All groups share one centre, and each spreads out both ways along 9 directions, with some noise.
(in the rows, 128 means zero)
Known rows, each followed by its group:
[148 140 118  88 120 116 111 129 105 134 150 130  99  96 135 115 150 126
  97 171] => R
[159 119 169 147 160 102 141 137 124 120 144  85 202 133 137  56 173 135
 132  49] => W
[132 117 131 143 137 111 138 152 145 131 117 111 165 136 133  90 124 121
 123  71] => U
[148 152  95  97 136 120 109 152 111 106  95 109 116 114 172 115 116 128
  87  96] => L
[120 111 108  89 163 187 104 104 101 153 142 129 124  74 125 113 147 134
 158 122] => M
[156 154 123 123 163 134  97 146 125 106 131 142  87  68 115  40 144  79
 135  78] => M
[170 131 130 116 104  51 106 173 116 141 142 111 146 146 157 108 139 137
 102 133] => Q
[ 91  89 147 129 109 143  87 132 103 157 164 119 151 146 102 149 156 157
 220 117] => Q
[130 135 140  95 112  85 122 131 126 126 154 126 110 139 138 155 124 179
 115 176] => Q
[116 108 125 145 105 161 141 133  97 126 134 103 138 132 135 153 112  96
 133 114] => W
[105 112 132 131 164 117 102 161 202 151 102 166 125  99  75  32 131 130
 164  57] => G
[107 129 130 111 116  92  98 143 150 136 120 142 118 159 120 150 127 184
 151 139] => R
[127 129 128 130 106 128 152 136 111 117 146 100 130 140 141 145 115 115
 102 139] => U
[107 147 110 164 155 117 143 151 187 129 132 124 161 141 108  73  93 122
 158  60] => L
[102 175 118 173 131 143 160 129 147  81 136 118 108 146 119 132  80 100
 145 101] => L
[ 80 177 124  95 104  88 145 114 169 106 107 114 122 180 120 141 143 205
  70 160] => Q
[116 113 122 150 134 141 127 136 155 148 114 153 131 125 100 111 119 105
 153 109] => W
[137  75 115 121 120 197 166 103  68 172 148  82 193 106 158 151 144  90
  92 140] => W
[103 168 117 129  93 124 137 125 107  91 140  96 111 155 134 150 132 124
 104 146] => M
[119 120 134 133  97 107 126 178 117 118 164  98 116 133 123 105 110 102
 126 105] => R
[142 138  51  89 139 120 118 159 153 163  82 145 119  99 154  93 100 114
  64 127] => W
[ 92 115 106 105 126 136 113 161 167 149 126 145  96  98  89  66 113 114
 120 107] => M
[ 93  98 128 117  62 104 156 166 122 145 160  95 132 161 130 166  91 131
  90 165] => R
[ 91 188 114  95 108 117 115 110 118 111 162 106 102 138 101 102 176 155
 115 158] => M
[119 154 110 137 119 132 112 144 114  85 112 109 108 146 152 155  94 127
 142  97] => C
[135 121 128 105 124 140 109 101  98 144 141 136 122 119 126 155 164 144
 139 175] => G
[ 99  76 122 117 130 157  95 134 134 194 146 149 146 111  87 119 145 134
 194 130] => W
[ 77 168  76  83 198 190 163  90 170 103  81 104 147 113 151 125  88 204
  89  74] => M
[104 132 125 102 108 144 127 123 122 121 143 134  74 114 117 153 110 125
 111 169] => W
[ 83 101 106  89 138 171 145 131 148 121  75 118 121 119 144 154  81 161
  85  99] => L
[ 91  95 101 118 108 132  98 185 126 156 125  95 158 146 127 112 111 137
 161  62] => C
[114 135 128 133 111 147 124 131 114 103 132 133  81 116 116 140 110  98
 130 135] => R
[120 128 145 116 140 115 106 137 148 127 133 143 109 113 100  84 146 141
 148 110] => U
[161 112 126  83 160 134 132 129 116 128 158 134  99  85 167 158  72 161
 120 150] => Q
[122  91 134 161 121 142 126 136 144 152  93 158 140 132 106 128 127  91
 150 115] => R
[ 97 153 146 116  93 124 140 124 140  83 142 152  24 120  96 150 101 112
  99 190] => G
[ 76 138  97  74 141 122  75 152 178 131  92 166  65 113 106 115  99 188
 144 110] => U
[ 89  75  82 127 125 191 150 164 145 158 100 124 128  97 125 126  54  76
 109  85] => Q
[141 146 150 108 120 125 141 118  91  43  69  86 117 154 197 187 113 163
  62 101] => L
[119 152 102 122 122  79 113 155 170 130  92 140 131 167 141 136 101 173
 124 121] => W
[107  91 103 121 123 139 109 166 125 167 122 102 175 136 135 112 117 129
 154  72] => C
[108 141 127 140 153 155 116 134 120 103 148  99 135 125 128 108 111 137
 181  58] => U
[154 115 136 121 167 127 127  97 138 155 106 146 177 120 131 106 172 151
 127 123] => R
[119 122 114 102 144 184 120  81  90 136 130 130 121 105 136 170 142 142
 140 160] => R
[116 148 162 129 123 113 155 125 129  85 142  94 127 142 125 108 139 139
  97 112] => C
[ 91  89 133 120 127 129 126 131 171 157  90 147 149 145 109 134 125 166
 129 115] => U
[157 161 132 175 151 142 148 131 109  66 100  97 143 128 157 103 118  75
 120  46] => R
[144 159 105 108 178 201 156  87 110  93 116 116  98  59 142  93 124  83
  79 105] => W
[125 180 193 160 160  77 150  81 206  63 122 196  72 159  92 161 109 201
 160 172] => C
[133 122 125 122  84  95 117 165 107 136 151 106 126 145 140 136 122 118
 118 139] => G
[121 117  99 121  72 140  96 182  89 121 128 129  57 108 129 140  90  47
 118 140] => L
[146 128 128 140 133 126  93 131  98 134 125 120 152 136 137 125 158 125
 170 103] => G
[130 141 108 108 133 119 155 131 121 125 146  79 165 141 167 135 108 158
  89 121] => U
[144 145 173 164  97  68  86 134 127 104 122 161 101 170 103 146 171 126
 177 149] => G
[114 107 109 126  91 144  99 168  76 137 159  92 126 133 142 151 112 104
 165 111] => G
[145 120 114 127 141 128 126 155 132 132 110 124 132 105 138  88 113  97
 111  87] => M
[136 143 141 131 132  84  98 127 157  97  28 166 122 167 143 150 143 172
 118 108] => U
[ 41 163 131  83 113 139 114  90 136 119 166 112 113 165  92 169 154 235
 166 170] => M
[ 93  89 111 112 156 150 132 131 169 202 159 135 174 113  90  83 133 154
 157 115] => L
[105 150 123 102 114 106 118 136 142 111 130 130  91 133 122 127 122 159
 110 146] => Q
[174 183  90  99 139  65  84 172 124  99 107 117 109 122 171  81 129 135
  96  94] => C
[127 115 114 116 124 111 134 147 148 149 117 125 143 132 134 113 117 136
 100 123] => R
[ 45 186  96 104  85 148 117 117 144  93 105 131  51 134  79 118 149 120
  94 154] => Q
[122 127  49  72 141 189  83  99 120 176  55 191  81  79 132 159 134 119
 112 180] => G
[139 146 131 103 138 107 144 116 138 127 134 119 135 121 133 100 151 150
  80 143] => M
[118 132  83  80 150 138 109 119 145 167 110 144 136 117 142 139 124 180
 118 152] => W
[138 123 118 115 116 115 152 149 129 146 149 112 128 108 129  90 122  95
  75 140] => U
[117 119 109 123 104  89 132 175 156 147 108 114 156 156 138 110 109 138
 100 102] => Q
[158 158 165 152 114 105 133 108 104  85 151 130  96 133 128 145 153 110
 127 162] => C
[ 91 136 101 126 135 134 149 123 166 166 165 128 148 136 103 120 105 151
 145 143] => L
[142 145 163 127 155 104 112  92 108 128 146  90 210 172 141 125 209 206
 172 102] => Q
[144 130 119 114 110 145 124 147  64 125 188  71 130  97 150 102 136  84
 113 115] => R
[ 79  92 114 105  98 140 110 138 107 164 144  97 171 174 140 198 115 193
 170 132] => C
[108 121 115 125 104 117 127 158 147 121 110 130 105 136 125 130  95 118
 109 122] => U
[120 106 159 168 149 131 167 144 178  96  99 130 135 131 119 105  79 114
 126  57] => M
[ 66 161  95 124 118 191 175  99 139  83  86 110  95 132 122 152  95 106
  66 125] => Q
[123 135  91 124 165  99 100 167 195 140  55 156 142 126 124  59 114 145
 126  49] => G
[108 144 112 109 130 139 136 126 151 116 114 146  86 112 122 131  99 131
 102 139] => W
[123 116 151 132 145 145 123 117 110 112 116 103 160 140 144 136 142 155
 148  82] => L
[114 175 118 133 100 135 107 166  77  48 161  71  77 140 159 155  76 112
 148  84] => G
[111 139 132 106 141 149 141 105 130 114 137 122 112 113 126 133 125 153
 115 140] => U
[ 67 168 117 165 142 184 151 108 155  89 156 133  82 128  86 145  69 106
 190 110] => L
[ 71 106 151 105  35 146 126 182  33  98 200   8 122 140 125 113 161  85
  94  96] => C
[ 98 123 120  85 108  90  86 179 127 145 175  94 130 143 134 119 114 188
 159 106] => G
[138 137 103 110 111 100 111 155 135 136 122 145  98 125 140 136 107 128
 113 155] => C
[124 161  64  79 124 117  99 153 124 138 129 122 102 117 153 130 100 148
 107 142] => L
[161 126 160  98 157 136 135  83 107 112 154 140 102  92 136 144 147 160
 116 175] => M
[113 110 137 118 131 178 165 100 124 128 144 132  98  85 107 117 128  92
  91 155] => C

New rows, each followed by its group:
[156  80 199 130 169 131 201  74 144 151 174 123 191 110 121 118 153 164
 101 160] => Q
[123 131 125 117 152 109 170 151 177 121  99 100 165 123 136  56 115 139
  58  66] => C
[103 132 119 114 148 170 146 117 131 118 138 119 113 104 122 118 109 123
 125 115] => U
[143 170 136 104 143 114 133 123 108 100 195  95 113 106 138  97 137 144
 116 139] => U
[132 218 106  75 117  72  40 137 100  91 138 127  63 131 129 102 192 176
 145 145] => Q
[ 47 199  64 100  62 132 108 142 102 105 137  75 100 185 130 169 123 154
 122 141] => M
[ 87 138 123  28  79  72  91 163 123 152 219 108  69 126 112 137 129 221
 107 217] => R
[ 81 209  80 118  50  97 118 155 100  97 142  73 103 179 128 133 144 111
  84 148] => M
[128 150 123 114 156 124 122 118 151 110 102 135 121 127 131 115 125 154
 121 109] => R
[133 169 122 161 133 109 159 137 151  86 124 110 132 146 141 114  96 110
 107  96] => L
[ 97  92 137  94 122 143 118 136 129 130 102 120 127 133 133 153 119 173
 123 109] => L
[140 146  86 100 134 118 113 140 120 145 132 111 142 126 154 118 125 146
 115 128] => L
[154 100  80 104 133 145  68 186  98 166 138 131 112  72 142  84 110  80
 161  85] => Q
[100 126 109 124  82 110 127 180 128 113 122 101 110 153 140 139  87 115
 104 112] => C
[173 123  91  92 155 107  90 162 110 165 129 117 157  96 166  77 139 131
 122  93] => Q
[139 119 121 120 123 129 136 119 128 147 133 143 117 117 129 143 125 121
 111 173] => C
[ 86 141 132 152  98 112 109 159 129  88 119 106 121 190 138 187  85 165
 182  92] => C
[142 130 113 116  81 112  78 192  81  86  92 119  60 117 160 135 103  71
 100 101] => L
[116 129 128 128 130 133 141  99 159 148 119 167 116 132 105 154 129 145
 129 178] => W
[146 156  91 102 125 107 104 152 115 118 112 118 113 128 164 127 113 134
 102 120] => C
[104  90 109  95  75 107 129 199 106 145 145  67 151 148 159 135  93 137
  90 100] => W
[128 138 135 132  96 105 116 147 134  98  85 154  71 137 124 138 116  98
  96 143] => U
[202 184 123 140 142  79 121 131  99  86 116 119 129 131 178 108 149 107
  97 120] => C
[151 160 121 114 104 118  90 123 101 102 120 166  39 105 126 149 141  95
 119 191] => R
[123 176 125 124 155 117  92  94 156 112 115 183  79 130 101 142 144 169
 179 160] => W
[ 71 123 151 130 105 159 152 136 131  93 148  98  99 126  96 123 113 114
 118 104] => C
[101 166 120 100 178 169 141  84 154  76  91 141  89 104 133 138 111 176
 112 112] => U
[111  77 151 151 127 185 167 117 119 144 147 109 159 113 108 119 132  84
 130 107] => W
[ 84 106 106  72 113 136  78 160 110 160 181 101 117 122 124 142 115 186
 177 125] => G
[140 109  88 133 130 143  92 126 134 175  51 175 141 127 130 140 144 106
 135 132] => G
[ 87 135  89 101 130 170  98 136 115 127 125 116 108 118 127 137 111 137
 156 107] => M
[128 146 135 118 111  79  90 164 125 103 148 127  97 150 137 145 105 163
 156 124] => Q
[111 121 102 105 104 145 119 135 114 147 135 124 107 107 116 120 138 104
 100 155] => Q
[100 169 158 147 115 118 143  96 138  94 126 113 135 154  89  86 199 124
 117 120] => Q
[ 79 120 160 131 137 135 166 114 186 124 148 142 113 129  76 112 113 154
 132 138] => L
[134 145  86  59 182  99  55 130 170 178  87 168 140 105 128  76 170 217
 153 109] => G
[108  99 197 136 121 112 131 112 133 116 152 120 142 157 102 142 162 178
 163 129] => L
[139 114 151 111 159 140 126 122 131 124 157 141 109  90 121 113 117 141
 144 124] => Q
[123 117  95  81 128 152 138 141 125 129 132 131  82  93 160 172  52 138
  94 156] => Q
[142  90 108 128  77 128 143 130  95 175 133 126 149 152 157 211 108 113
 102 206] => C
[ 81 137  80  55 147 171  66 154 125 136 138 132  64  61 102  74 123 140
 152  93] => C
[ 99 142 114 126 111 102 128 148 153 129 137 119 130 161 126 147  98 166
 141 127] => L
[119 134 140  90 122 147 126  87  76 116 165  97 127 133 150 187 149 184
 130 174] => W
[116 158 115  99 121  97 127 159 148 110 155 119  84 115 124  98 101 142
 103 129] => U
[107 123 111 111 140 143 113 149 140 130 123 125 120 108 116  90 115 130
 137  82] => C
[ 83 119  40  84 111 136  87 197 156 165  81 128 104 113 133 100  75 120
 113  82] => Q
[128 123 130 107 108 119 121 137 127 133 126 146  89 108 116 122 134 113
  96 164] => U
[ 65 168 125 109 152 116  79 163 174  87 153 131  72 128  90  94  89 191
 208  60] => U
[138  81 193 149  84 106 171  98 123 148 141 135 151 158 110 166 174 120
  89 205] => U
[108 141 142 117 147 106 141  99 182 139 119 163 130 144 105 134 135 190
 127 162] => W
[119 186 144 155 124  94 123 128 152  51 110 149  66 163 131 172  83 153
 149 128] => C
[101  92 177 104 103 121 125 140 113 136 191 103 123 122  99 115 150 152
 141 140] => W
[117 141 153 112 144  92 170  92 188 128 120 149 135 143 113 130 136 192
  79 182] => W
[109 127 115 113 169 146 114 125 154 131 113 134 139 118 122 106 116 166
 156  82] => C
[ 99 126 123 130 114 136 135 138 137 120 130 120 118 138 122 144 100 132
 131 122] => L
[ 40 187 103 125  59 142 144 120 138  71  94 120  49 169  95 165 122 114
  76 166] => Q
[176 164 125 129 135 104 127  94  99 109  95 117 159 154 175 156 168 145
 101 149] => G
[ 99 123 119 112 142 106 100 145 197 146  88 180 101 121  89  90 125 159
 140 116] => G
[139 166 134 116 144  89 103 125 125 120 157 118 143 142 130 113 154 181
 156 124] => L
[118 106 120 121 141 134 132 150 153 130 108 128 138 130 139 136  86 148
 132  90] => M
[120  83 137 133  94 107 169 131 144 173 133 117 185 171 138 176 113 155
  98 173] => C
[189  94 151 118 147 121 131 117  76 150 175  99 182 117 178 157 137 150
 142 140] => Q
[ 90 118 117  83  91 126  97 150 117 145 157 126  87 127 114 151 121 156
 134 168] => C
[126 102 137 105 121 123 187 112 125 167 179  90 182 131 141 133 137 157
  70 173] => U
[100 117 101 108 106 123 145 172 163 123 111 137  75 118 128 137  51 116
  80 132] => Q
[136 109 104 103 118 150 130 116 102 167 140 124 141 111 137 143 140 117
 107 170] => W
[123 102 166 120 137  92 141 124 183 160 151 165 131 120  80  95 149 158
 127 163] => C
[132 107  99 109 126 144 127 149 121 147 117 120 128 111 147 133 101 116
 106 118] => M
[110  90  83  96  77 128  73 196  85 173 147  98 131 129 147 141 109 114
 151 113] => W
[137 154 152 133 100  79 123 161 111  88 144  88 123 152 139  99 144 125
 102 102] => C
[124 198  73  52 143 146  90 121  91  85 155 115  40  82 156 137 104 163
 113 157] => U
[106 104 124 160 121 153 112 160 138 132 109 134 125 128 106 116 102  92
 176  73] => R
[115 109  83 128  96 135  69 158 118 162  77 163 112 143 131 165 120 108
 168 130] => G
[107 129 122  88 146 131 108 144 130 136 161 107 128 109 125  98 124 167
 148 102] => G
[100 143 135 152 129 118 131 134 155  97 106 123 134 172 128 154  99 161
 157  90] => W
[112 175 132 170  97 124 133 168 102  45 154  86  76 151 135 142  70  80
 149  80] => U
[110  85 101 122  95 115  60 169 115 172  75 136 159 171 145 176 132 159
 181 103] => U
[ 94 185 145 119 143  70  99 152 168  56 113 110 110 182 138 136 101 232
 165  64] => W
[ 98 126 162 124 159 122 153  89 180 136 129 140 159 151 101 134 139 204
 141 138] => W
[149 155 123  99 117  93 132 130 125 117 132 118 115 123 145 112 144 136
  70 161] => Q
[ 98  92 121 142 125 175 146 153 140 123 122 130 101 108 120 144  55  94
 136  96] => Q
[136 158 116 168 129 101 139 155 150 120 141 116 147 144 125  85 111  94
 140  82] => L
[136 132 121  97 110 107  89 163 118 126 155 144  59  95 124 115 113 116
 132 152] => Q
[186 135 127  77 113  61 103 164 105 127 170 135  78 101 164 136 106 142
  93 183] => Q
[157 133 140 168 128 120 127 136 118  88  69 132 132 142 142 115 140  77
 118  78] => U
[221  78 185 173 134  72 120 182 113 105 113 144 132 128 174 139  85  88
 144  84] => M
[145 112 147 142 102 117 154 137 115 125 148 123 118 121 126 128 123  87
  94 149] => Q
[123 139  86 101 146 139 122 127 144 136  79 133 137 126 153 133 113 152
 102 111] => G
[119  93 133 108 131 148 155 120 128 155 144 107 154 110 123 114 133 130
  93 139] => W
[ 70 166 147 159 126 134 147 111 161  74 100 110 133 174  98 119 139 150
 138  80] => Q
[ 93 118 137 142 105 157  88 147  83 115 164  98 122 145 118 155 120 131
 216  90] => R
[163  92 111 155 127 127  57 185  71 168 141  95 193 132 155  97 151  85
 221  35] => Q
[ 85 104 125 123 134 160 155 111 167 145 119 154 113 127 105 162  87 150
 130 154] => C
[102 124  66  83 128 142 107 183 118 143 128  78 146 123 169 120  69 149
 120  66] => G
